The same things were measured in two ways. Each way mixes the same 13 hidden numbers, adds some noise and spreads widely along 8 directions of its own, which tell nothing about the thing.
In the rows, zero is written as 128.
Some things both ways: the first way, then the second way.
[131 163 184  99 139 114  67 102 165 126 143 172 128 177 149  96 147 148
 141 122 193 109]
[143 162 109 152 171 112 140 149 119 183 150 108 106  65 100  97 181 115
 138 164 139 160 123  96 130 115  99 123 106 180 106  78]

[ 95 118 109 136 177 117 176 130 115   7 205  65 122 129 156 129 101  83
 104 108  75 121]
[129 128 159 140 112 119 104 109 116 104 188 171 181 100  84  77  98 134
 140 134  85 106 119 130 157 140 144 112 106  97  69 130]

[129 150 118 149 186 100 141  91 146  99 160 133 134 184 145 104  92 137
 141 131 137  96]
[144 157 130 160 133 129 166 116 114 121 107 139 132 137 119 119 167 166
  81 118 136 104 116 118 123 125  91 130 138 110 159 103]

[152 112 102 154 152 112 135 183 111 100  91  82  98 203 146 121 190 189
 117 168 107 162]
[124 107 138  79 148 104 137 154 111 139 126 132 113 208 186 178  91  83
  82 173 211 149 141  98 120  77 105 112 104 156 121 140]

[ 81 118 104 125 151 131 200 149 119 108 141  76 149 114 133 133 100 122
 119 174  73 119]
[134 134 140 151 108  88 182  69 129  40 140 160 153 190 127 114  94 123
  87 133 175  93 108 157 148 128  96 110 119  64  89  89]

[113 109 168  98 127 147 116 119 101 205 131 116 150 199 134 121 221 196
  77 221 122 157]
[ 98  61 117 119 174 177 128 155 125 131 110 200 138 152 171 155 110 117
 111 159 118 166 171  70 109 122 143 127 136 114 136 143]

[179 133  82 163 118 112 102 162  84 129  96 107 118 130 103  84 164 146
 132 144  92 140]
[110 134 161 142 161 169 138  99 120 117 107 106 143 113 129 149 102  93
  81 123 177  96 114 101 119 131 112 127 136 184 154 144]

[ 93  99  96 128 114 146 161 133  60 132 169 103 166 100 127 111 102 145
 121 156 119 118]
[133 147 128 106 122 113  56 134 142 153 144 156 156 119 114  79  98 145
 158 125  56 144 134 127 166 128 142 131  93 111 112 138]

[ 86 109 126 125 116 100 114 154 142 153 135 141 136 108 112 147 153 155
 148 104 117  77]
[123 122 141  93 123  88 114 123 123 132  93 150 134 231 182 139  79 121
 100 115 137 134 144 129 136  87 121 149  87 126 118 137]

[104 113 147 103 123 161 129  98 206  31 134  83  79 133 197 132 114 121
 173 125  69 134]
[122 135 174 135 103 138  89 146 125 114 164 142 178  88  73  74  85 107
 136 168 103  55 109 145 164 177 157  91 119 157 104 122]

[ 87 170 161  76 134 136  63 136 202 152  75 119  90 174 111 155 215 135
 129 157  89  74]
[127 125 118 164 122 122 133 148 114 135  49 145 122 122 152 134 168 148
 135 139 103  93 122 119 123 133 127 130 119 167 133 108]

[101  79 100 195  60 153 216 154  97  84  89  94 123 104 163  88  68 190
 135  81 184 177]
[139 118 134 141 114 152 120 116  97 113 169 152 166 115 127 117 110 126
 145 139 104 140 103 113 155 122 135 106 111 143 112 138]

[139 178 167 104 124  97  46 143 153 137  84 137 144 139 111 113 185 152
 111 123 135  77]
[119 116 109 170 142 133 140 113 108 144 129 113 112 125 137 122 162 157
 125 102 132 154 115 110 133 117 110 105 135 106 147  95]

[149 144  78 146 219  82 169 147  62  29 191 131 115 201 145  82  79  87
 107 207 122 133]
[147 128 113 144 145 141 140 101 103 143 148 113 125  82 135 125 159 111
 121 122 153 155  89 112 136 114 123 115 126 147 113 127]

[170 146 146 115 101 141  69  91 131 136 145 160 155  29  96  26 102  81
 162 143  96 145]
[109 174 108  98 142  94  83 122 136 116 142 124 169 121 107  80  93 106
 165 178 118 123 171 170 146 127 128 136 117 135  97 137]

[149  97 126 193 109  59 167 134  99 103 153 155 164 117 124  91  96 125
 120  53  94 114]
[113 136 118 119 127  91 112 105 133 105 150 120 148 116 115  99 110  97
 131 149 156 124 137 142 142 124 135 109 124 114  68 117]

[100 116 183 110 152 104 100  71 181  90 193 182 168 181 133  98 100 140
 168  68 146  99]
[143 112 134 145 126 130 118 160 111 140 117 153 129 127 157 134 136 100
 127 167 126 121 104  67 146 123 132 100 106 169 101 122]

[ 83 115 128 142  95 156 118 157 171  95  90  56 125  87 143 138 155 165
 144  50  93 120]
[108 153 198 149 155 170 156 144 132  94 153 164 187 106  61 101  86  82
  70 168 153  58 151  81 117 151 117 128 126 211 112 118]

[140 150 102 176  81 100 154 156 153  50  76 120 106 120 151  64  79 198
 180 100 166 127]
[122 155 104 106 140 183 110 179 125 145 105 153 157 117 114  98 170 148
 121 104  93 139 170 109 123 112 117 145 127 200 144 133]

[156  94  99 165 137  96 128 153  99  97 131 131 122 143 118  90 129 145
 123 120  92 124]
[124 146  95 110 178 105 119 120 138 161 132 117 110 110 132 112 153 112
 118 148 172 162 134 137 131 117 112 122 131  90 117 112]

[109 151 132 107 136 143 163  88 134 194 144 155 191 134 115 103 103 156
 110 161 165 134]
[156 161 100 153 129 134 129 151 139 124 122 169 132  69 100  75 185 163
 153 133  80 116 131 148 148 144 113 131 121 142 113 105]

[ 91 107 145 100 109 139 120  58 171 121 171 164 137  98 123 120  75 103
 145  93 127  83]
[134 111 114 142 126  93 101 128 122 167  78 162 106 126 177 133 176 126
 158 132  94 146  99 108 140 128 133 118 114 146 120 132]

[111 159 136 128 106 145 126  81 149 225 114 182 198 101 113  98  84 155
 142 118 168  98]
[130 140 106 169 150 183 113 121 120 127 131 109 141  35  95  83 160 150
 150 108  83 109 134 148 137 137 127 123 134 172 150 134]

[ 94 123 141 116 149 151 137  78 167 133 189 127 173 119 155 137  98 121
 151  79 130 125]
[162 140 129 128 122 174 139 137 103 127 105 161 145 152 147 119 124 192
  95 108  77 119 123 126 138 132 116 162 127 104 180 134]

[127 160 105 143 124 114 145  93  73 170 112 153 137 176 138  82 105 168
 165 183 168 138]
[111  85 141 106 110 198  73 166 123 124 152 152 189 100 112 121  67 137
 101 127  75 120 182  79 123 117 197 115 144 165 142 192]

[178 140 138  83 116 131 110  83 132 153 142 167 158 137  85  69 144 141
 108 187 140 161]
[123 131 154 160 114 123 137 115 132  69 135 198 161 109 114 111 134 107
 153 163 136  80  88 138 161 175 116  88 132 122  81 118]

[ 42 101 159 129 139 128 139 142 153  91 145 130 100 191 155 136 116 134
 133 112 130  74]
[155 138  83 121 131  83 107 151 122 167  89 155 114 122 163 116 173 117
 162 178  92 167 117  97 142 110 120 128  86 148  86  97]

[175 153 114 137 151 108 164 123 111  82 119  92 128 143 148  85 133 145
 115 180 136 193]
[128 102 144 170 121 116 143 135 114 115 164 137 119  84 123 127 134 105
 152 153 151 115 109 122 142 125 129  84 116 182  87 121]

[160 140  99 155 120  88 174 128  52 228 111 128 171 163 111 125 132 162
  96 166 163 114]
[116 131  97 136 160 133 154 126 149 114 110 168 122  97 119 144 158 155
 120 151 139 161 160 117 105 123 100 127 147 112 134 111]

[114 149 134 100 139 121 115  91 130  97 186 107 169  66 122 117  99  78
 168  96  94  91]
[123 130  94 144 159 111 146 156 120 167  85 154 110 123 138 133 174 168
 128 162 118 162 149 104 111 123 114 142 128  97 129  80]

[ 96 104  85 141 154 136 220 136 131  78 144  60 162 138 185 171  63 126
  87 144  71 123]
[146 135  90 164 140 117 151 119 121 130 103 134  85  92 160 120 192 140
 170 134 124 149 100 144 140 140  90 127 131 153 125  97]

[110 137 181  75 110 111  75  80 229 102 138 174 121 132 147 157 108 124
 166  71 169  52]
[ 98 162 146 104 153 146 102 168 124 169 148 133 168 107  83 109 125 121
 123 145 134 133 171 120 118 119 133 131 131 205 144 144]

[140 139  83 158 126 122 148 154  85 211  47 139 158 126 117 102 121 202
 126 179 180 144]
[144 158 104 152 133 130 139 134 127 136 139 120 131 114 119 105 136 175
 135 122 118 139 148 158 140 119 124 134 141 129 167 123]

[ 77 173  91  81 100 151  71 166 177 100  30  96  44 120 123 139 164 171
 181 178 136  88]
[111 118 160 148 123 158  76 132 124 138 148 135 171  88  93  80  92 139
 138  89  68  95 145 127 147 128 170 126 109 170 121 158]

Other things, the second way, with their names:
(299): [ 94 143 165 118 169 180 147 125 112 138 202 115 177 105  77 116 100  92
  71 124 196 138 167 104 104 122 142 130 173 187 145 157]
(379): [157 157 120 116 113 102  94 134 120 133 175 139 154 114  96  73 113 165
 140 131  78 126 136 161 162 104 126 122  89  95 106 127]
(560): [133 182 134 133 106  87 134 111 131 125  86 145 147 187 124 104 159 170
  90  91 124 101 127 144 133 122 101 142 135 107 152 114]
(259): [101 106 115 121 181 184 145 169  97 136 130 189 155 115 139 147 154 124
 124 184 128 158 178  79  94 122 119 132 151 149 137 144]
(503): [140 124 119 131 134 149 100 123  94 161 166  97 134 104 112 101 154 184
  89  68 110 132 130 129 135  82 128 107 124  76 156 150]
(117): [143 137  92 100 133 137  78 159 139 157 137 148 137  92 118  86 151 155
 144 126  82 153 144 140 150 118 138 119 114 114 123 134]
(354): [135 110  62 109 145 156 104 177 125 145  74 193 115 132 198 143 178 177
 182 123  73 188 167 130 131 105 124 152 127 132 139 157]
(467): [134 123 156 172 131 175 132 128 131 101 122 168 163  68  92 101 132 143
 104 117 102  62 119 126 138 156 146 117 136 142 129 143]
(51): [136 105 143 141 131 130 144 125 106 159 120 129 124 161 163 144 143 110
  78 114 167 131 102 102 125 118 146 111 145 157 161 140]
(447): [121 175 153 135 119  67 140  71 123 116 128 105 150 169 110 114 121 114
  75 122 176 100 114 129 127 113 104 119 133 118 129 117]
(374): [117  67 113 100 156 207  97 123 119 109 161 153 162 108 137 128  65 140
 104 108  99 164 164 105 130  99 159 127 118  90 123 171]
(225): [127 145 124 171 131 156 130 107 133 103 115 139 150  74  97 118 156 127
 131 135 122 108  92 106 143 144 103  90 124 157 131 103]
(558): [136 170 122 130 131  84  94 175 146 142 128 152 143  68  81  65 155 115
 163 195 102  82 136 150 154 153 131 111 102 152  73  97]
(232): [142 157 126 117 130  95 157 137 116 112 148 145 149 145 116  91 113 130
 103 169 142 111 165 149 123 124 127 158 132 117  91 110]
(37): [121 156 115 142 180 142 132 102 116 153 161  94 137  86 111 100 125 113
 119 138 152 163 132  99 131 128 120 144 140 120 116 109]
(325): [129 141 139 120 127 108 138 124 106 112 146 152 158 135 108 111 122 130
  98 166 131 108 139 122 122 123 116 125 123 105 103 116]
(410): [127 166 129  69 116  88 109 128 126 118 125 161 165 162 116 110 128 118
 100 152 141 124 141 135 131 112 107 131 112 113  88 126]
(611): [126  67 129 136 123 140 118  92 110  86 128 165 139 125 154 127 109 101
 124 129 116 117  94 125 147 121 128  92  94 108  83 129]
(167): [148 111 147 153 121 168 159 101 124  88 119 138 149 113 124 124 101 122
  61 105 142  92 100 100 135 132 138 127 120 135 110 118]
(214): [137  86  70  89 165 137 137 158  92 160 117 161 112 156 197 172 152 141
 113 165 136 213 171  88 100  63 125 140 120 100 127 146]
(121): [110 154 110  95 137 126  42 141 144 180 121  83 135  76 106  91 131 135
 145  96  99 138 155 144 139 110 147 124 119 172 136 157]
(242): [127 141 132 101 129 103 153 162 121 141  95 203 156 194 147 136 125 162
  88 157 113 146 190 101  96 115 139 182 143 111 127 131]
(322): [127 135 122 128 144  85 140 113  99 131 174 112 136 137 122 119 116 128
 121 138 160 148 158 144 123  63 115 126  97 130  91 130]
(143): [133 124 104 111 126 116 109  94 112 137 172  60 126 137 127 120  98 133
  96  99 164 164 123 140 144  69 122  95 104 101 132 124]
(319): [176 127 128 146  92 123 116 102 101 130 128 121 112 135 157 115 139 180
 133  79 106 112  49 177 181 127 114 106 101  83 146 126]
(455): [122 106 103 133 128 157  95 126 127 103 108 161 151  87 126 106 141 150
 140 124  86 111 128 133 144 141 140 109 125  84 103 130]
(401): [117 139 122 132 172 195 178 141 135  93 172 156 176  68  67 110 122 133
  73 147 172 126 190 124  98 133 142 144 177 138 127 134]
(279): [103 159 117 122 137 118 109 153 139 121 131 169 166 121  95 104 109 159
 159 168  79 149 191 107 125 124 114 144 117 132 110 109]
(107): [120 138 112 100 152 167 110 134 103 145  96 125 140 156 158 122 141 147
 104 106 125 135 135 127 130 120 112 147 134 117 161 138]
(281): [147 186  98 144 102  55 113 125 141 141  88 132 113 126 143 113 189 130
 178 144 125 135  94 146 159 124  95 110 110 174 112 104]
(504): [129 130  89  85 136 150 113 148 117 131 106 170 146 175 175 124 155 155
 105  97 113 171 172 105 120  94 124 156 143 105 130 161]
(54): [150 123  91 131 114 120 108 141 129 139  72 169 103 110 170 142 178 186
 166 120  80 144 114 149 141 129 117 129 125 111 143 138]
(579): [117 143  94 141 181 136 144 110 112 169 115  93  99 120 142 111 181 137
 110  95 151 168 145 125 110 101  95 147 141 144 162 109]
(364): [157 160 128 169 126 153 162  51 113 117 116  71 134 117 135 123 124 138
  69  67 157 124  80 119 138 125 121 147 149 141 169 126]
(246): [143 138 118 132 125  62 133  95 135 127 143 124 109 169 151 112 117 110
 119 138 158 148 107 135 154 110 105 109 107 100 107 100]
(600): [122 100  91 148 111 116 125 157 119 133  78 189 125 128 163 156 171 156
 163 191  86 158 130  82 123 144 131 100 145 115 133 105]
(486): [109 137 124  96 137  97 135 110 109 111 166 133 158 182 118 138  94 164
  90 140 164 144 181 164 113  73 108 120 132  62 147 149]
(166): [130 138 150 134 127  82 133  77 122 125 164 120 128 140 130 127 120 105
 101 103 170 147 105 107 137  92 107 111 111 130  91 134]
(551): [143 115 122 124 114 105 102 115 116 141 123 124 119 152 159 114 135 128
 107 117 128 120 100 130 152 120 133 100 124  95 135 134]
(324): [132 162 151 103 146 151 131 106 112 133  93 102 130 172 158 128 113 129
  65  73 157 108 128 127 123 111  98 175 132 161 163 156]
(344): [137 137 124 157 121  96 137 104 126 108 140 174 135 133 132  96 129 136
 167 164 101 131  99 150 161 166 114 118 126  91 112  93]
(381): [123 172 110  98 138 111  97 134 112 176  91 105 136 160 142 128 153 147
 111 113 127 156 141 115 124  87 105 142 112 150 157 131]
(422): [130 138 133 139 116  81 152 114 127 117 122 147 132 154 134 147 137 119
  96 151 164 133 126  96 120  99 107 106 123 142 114 116]
(258): [136 155  88  94 133 132  57 187 123 166 137 127 150  66 101  58 150 137
 168 165  57 123 173 143 143 126 150 132 112 158 102 135]
(316): [113 119 163 118 130 140 129 149 123 135 101 169 143 206 160 145 106 125
  88 115 141 122 134  94 130 121 118 129 123 157 157 136]
(277): [120 134 111 134 145 147 109 124 127 136 125 160 151 115 132 112 125 166
 150 131  85 149 153 142 133 141 141 144 152 104 164 150]
(20): [143 176 107 116 141 133 151 140 125 143  86 161 122 170 153 122 165 180
 117 113 112 160 144 130 125 131  83 178 143 128 171 110]
(544): [145 145 104 137 173 119 113  78  96 188 123  49  96 139 168 112 115 168
 111  64 125 170 121 152 141  80 118 175 105  82 170 134]
(512): [132 154 160 160 127 152 133 138 140 110 134 174 171  78  75 105 115 146
 123 155 102  83 124 125 141 168 135 122 136 150 138 125]
(52): [130  87 163 153 111 123 150  73  79  92 154 112 137 160 165 151  82  73
 108 130 172 120  67  92 147 104 116  91  94 164  86 123]
(32): [107 116 116  97 138 111 140 136 120 117  85 168 140 168 173 160 146  74
 102 171 177 145 146  78 103 115 122 129 140 163  86 133]
(150): [139 151 143 114 122 152  71 173 158 173 102 123 127  83 113 110 133 137
 125  98 107 101 125 138 150 134 148 120 117 216 164 162]
(483): [109  91 162 168 171 169 195  76 108 100 142 121 125 153 140 131 108 107
  32  78 198 114 126  92 104 126 121 140 158 113 134 115]

Some of these things the first way, each followed by its name:
[141 151 152 104 146 142 101  55 166  96 184 145 166 109 139  80  79 105
 151 108 145 126]	(259)
[132 131 163 160 147 123 147  83 158  85 165 114 155 155 126  91 142 146
  98  42 120 138]	(503)
[101 122  78 204 167 101 173 196  81 111 118  94 139 129 131 114 115 160
 112  86 133 112]	(379)
[ 82 149 147  96 124 143 129 125 151 169 130 137 108 174 132 129 157 142
 127 190 129 100]	(611)
[132 129 130 123 130 107 106  94 152 158 171 206 185 173 127 122 105 156
 136 104 137  69]	(107)
[132 139  55 117  69 163 126 106 143 171  99 153 146  98 117 125  99 178
 166 117 140 130]	(324)
[179 154 132 193 123 110 118  90 124  97 150 167 140 112 145   8  85 140
 174  94 128 166]	(258)
[ 64 143 104 109 115 137 157 148  91 155 123  69 185 115 140 179 103 139
 123 136 118  52]	(279)
[140 129 160 174 134  90 147 133 145 121 118 139 106 172 137 100 167 168
 107  97 180 150]	(322)
[106 107 130 147  96 149 143  99 186  70 128 113 118  75 136  88  81 138
 192  52  95 131]	(558)
[188  96 100 182 127  64 153 135 111  95 136 123 137 119 122  91 125 153
 144  81 106 152]	(150)
[129 175 142  96 160 124  99  71 204 132 121 186  66 210 180 111 128 148
 179 192 170 147]	(232)
[106 119 127 124 109 144 150 130  86 164 109 132 139 157 124 111 143 135
  81 169 122 153]	(364)
[137 112 105 142 120 100 143 122 149  58 110 136 113 140 175 133  79 150
 129  94 154 120]	(299)
[112  86 174 108 102 145 124  73 158 196 124 155 146 161 145 143 147 161
  88 132 146 126]	(277)
[143  74 166 155  98 122 211  99  88 143 155 133 188 160 123  84 121 158
  41 153 131 164]	(281)
[138 123 161 160 118  99 140  84  70 199 153 153 209 143 125 101 116 131
  90 103 135  99]	(600)
[150 172 118 151 151 108 102 102 129 146 130 168 102 185 143  89 131 142
 150 135 170 109]	(325)
[ 69  82 109 165 131 134 159 130 141 136 111 130 148 153 142 152 102 169
 109  74  92  80]	(551)
[128 129 183 156  93 101 118 173 129 151  62 124 106 191 138 109 208 183
 100 116 149 128]	(143)
[127 118 159 108 132 125 126  83 146 120 145 146 112 154 158  81 106 145
 149 191 147 143]	(246)
[ 45 142  54 125 108 144 183 177  70 211  88 125 162 126  98 160 116 170
 147 145 137  97]	(167)
[ 93  83 168 123 103 155 120 113 177 115  98 127 114 116 141 127 155 155
  93  84 112 146]	(51)
[ 99 150  71 144 169  91 175 145  71 127 141 134 169 180 118 120  41 135
 147 185 147  32]	(225)
[137 141  95 122 150  98 158 127  83 107 138 127 102 213 133 118 134 154
  90 203 168 125]	(166)
[124 142 127 148  87 107 143 115 106 177 123 203 150 168 139  95 100 187
 153 131 224 120]	(52)
